The rows of a group lie close to one hidden flat surface of 5 dimensions, which passes through zero. Surfaces can cross.
Known rows, each followed by its group:
-2	2	4	-2	-8	-5	-7	4	0	12	-2	-7	-1 : K_224
-11	7	-6	-17	-2	4	15	-10	3	2	11	8	-1 : K_224
-15	14	-17	1	18	7	5	3	0	-24	-4	3	-6 : K_224
2	1	4	2	10	7	-10	3	-6	-3	-4	-4	7 : K_247
-7	-10	-9	5	-12	-11	1	11	5	-7	10	4	-16 : K_709
-2	-4	1	4	11	7	-6	6	6	-7	-6	-5	2 : K_91
-4	7	-11	-13	-6	-6	13	-8	6	2	14	-1	-5 : K_91
-3	14	-4	0	3	-1	-5	0	-12	-5	-5	-2	1 : K_91
5	-1	-3	-2	16	5	-4	2	6	-10	3	-14	6 : K_101
1	10	-4	6	3	-3	-4	1	-13	-9	-7	2	0 : K_91
5	-4	8	-4	-3	2	-4	-2	0	12	1	-4	6 : K_247
-2	-7	-12	0	4	-5	2	6	8	-16	14	-3	-10 : K_101
-6	-8	13	-12	-6	7	-9	2	7	27	-1	-8	5 : K_709
-5	0	-1	-4	11	9	-7	5	9	-2	-4	-9	2 : K_91
-3	13	1	14	1	-2	-4	3	-6	-4	-23	1	-2 : K_709
-17	8	1	-6	-6	2	-12	9	3	15	-12	-11	-6 : K_101
1	7	6	-1	3	5	-1	-5	-3	8	-12	-1	7 : K_709
-4	5	1	0	2	3	-6	3	-2	2	-9	-6	1 : K_224
-8	3	-2	1	-8	-4	-15	13	-6	4	-3	-8	-8 : K_709
-7	-9	-4	-16	2	8	-3	3	-9	-3	22	6	2 : K_247
-21	12	-17	-5	-5	-7	-13	19	1	-4	0	-16	-19 : K_224
1	2	2	-13	-4	1	-6	-2	-6	12	11	-7	4 : K_709
-11	0	1	2	-11	-2	-3	8	0	6	-5	4	-9 : K_101
1	-10	6	11	1	3	-4	5	-3	-6	-7	12	-2 : K_101
3	7	6	5	1	1	-2	-3	-7	2	-12	2	5 : K_91
-13	-5	-4	-8	3	8	-2	7	5	-2	6	2	-4 : K_247
-11	9	-4	-10	10	13	-6	0	-13	-4	-1	6	5 : K_247
-8	-14	-1	-11	-6	0	-2	8	14	7	15	-6	-7 : K_101
-19	-16	3	-10	-1	12	-5	12	25	13	-1	-6	-8 : K_247
-12	10	0	-15	9	16	9	-11	2	4	-4	5	7 : K_224

New rows, each followed by its group:
8	-2	-9	8	1	-10	4	0	-7	-20	9	5	-4 : K_247
-1	-2	6	-6	12	12	-14	3	-10	1	-1	-3	11 : K_247
6	11	-3	5	2	-5	4	-5	-13	-8	-4	4	3 : K_247
7	-6	5	1	19	13	3	-5	6	-5	-4	-1	13 : K_709
-10	10	-1	3	0	3	4	0	9	3	-18	-2	-4 : K_247
2	-2	-5	-6	-2	-4	3	-2	-3	-3	15	0	0 : K_709
6	-14	5	-8	7	7	-3	0	10	3	11	-8	6 : K_101
-7	2	2	2	2	5	-9	8	2	3	-11	-5	-2 : K_101
0	8	-5	7	15	5	2	0	4	-14	-11	-4	0 : K_91
2	-4	4	-13	-7	2	0	-4	-8	11	15	2	4 : K_247
7	-4	8	-2	-16	-6	17	-16	5	15	5	11	2 : K_91
3	-19	-7	3	4	-1	12	1	15	-16	16	8	-7 : K_709
-8	-2	9	-14	2	13	-2	-2	7	18	-2	-3	7 : K_224
-9	-13	1	8	-11	-4	1	10	16	2	-3	5	-13 : K_709
3	-10	9	-7	-3	5	-1	-3	4	12	6	0	6 : K_101
6	-24	-1	9	8	1	-6	12	10	-14	10	0	-4 : K_224
-3	12	1	5	4	0	-11	4	-10	-2	-16	-5	2 : K_709
12	-10	11	1	0	3	5	-10	-6	5	4	10	11 : K_101
0	-3	-4	-14	-15	-6	19	-13	4	7	21	11	-3 : K_224
3	0	10	-9	1	6	5	-11	3	13	0	0	11 : K_709
-5	19	-1	-10	-3	3	10	-13	-5	9	-4	4	4 : K_224
20	-26	22	6	11	13	1	-6	6	5	0	7	19 : K_224
6	-16	-8	6	-18	-20	0	9	2	-7	21	0	-16 : K_224
-1	13	-21	-4	-10	-17	20	-8	-7	-17	22	8	-12 : K_91
4	-5	-4	6	-2	-3	18	-7	7	-10	5	12	-4 : K_709
19	-7	25	-9	-16	1	11	-24	-4	36	2	9	20 : K_224
5	-4	7	16	1	2	-1	0	-10	-7	-13	17	4 : K_101
1	-10	2	3	8	5	-2	3	5	-5	2	1	2 : K_224
-4	-10	-13	-1	3	-3	6	6	10	-16	17	0	-10 : K_91
-4	22	-12	-6	-1	-8	3	-4	-3	-2	-2	-10	-4 : K_101
28	-1	0	9	6	-6	23	-23	-16	-17	12	20	13 : K_101
0	-12	4	2	-1	3	-3	5	3	0	2	4	0 : K_101
-16	-12	9	2	-10	6	-13	13	5	14	-9	3	-7 : K_101
1	10	-4	-5	-6	-4	14	-11	-6	0	5	8	-1 : K_224
4	-2	-1	0	8	2	-1	0	3	-6	2	-4	3 : K_101
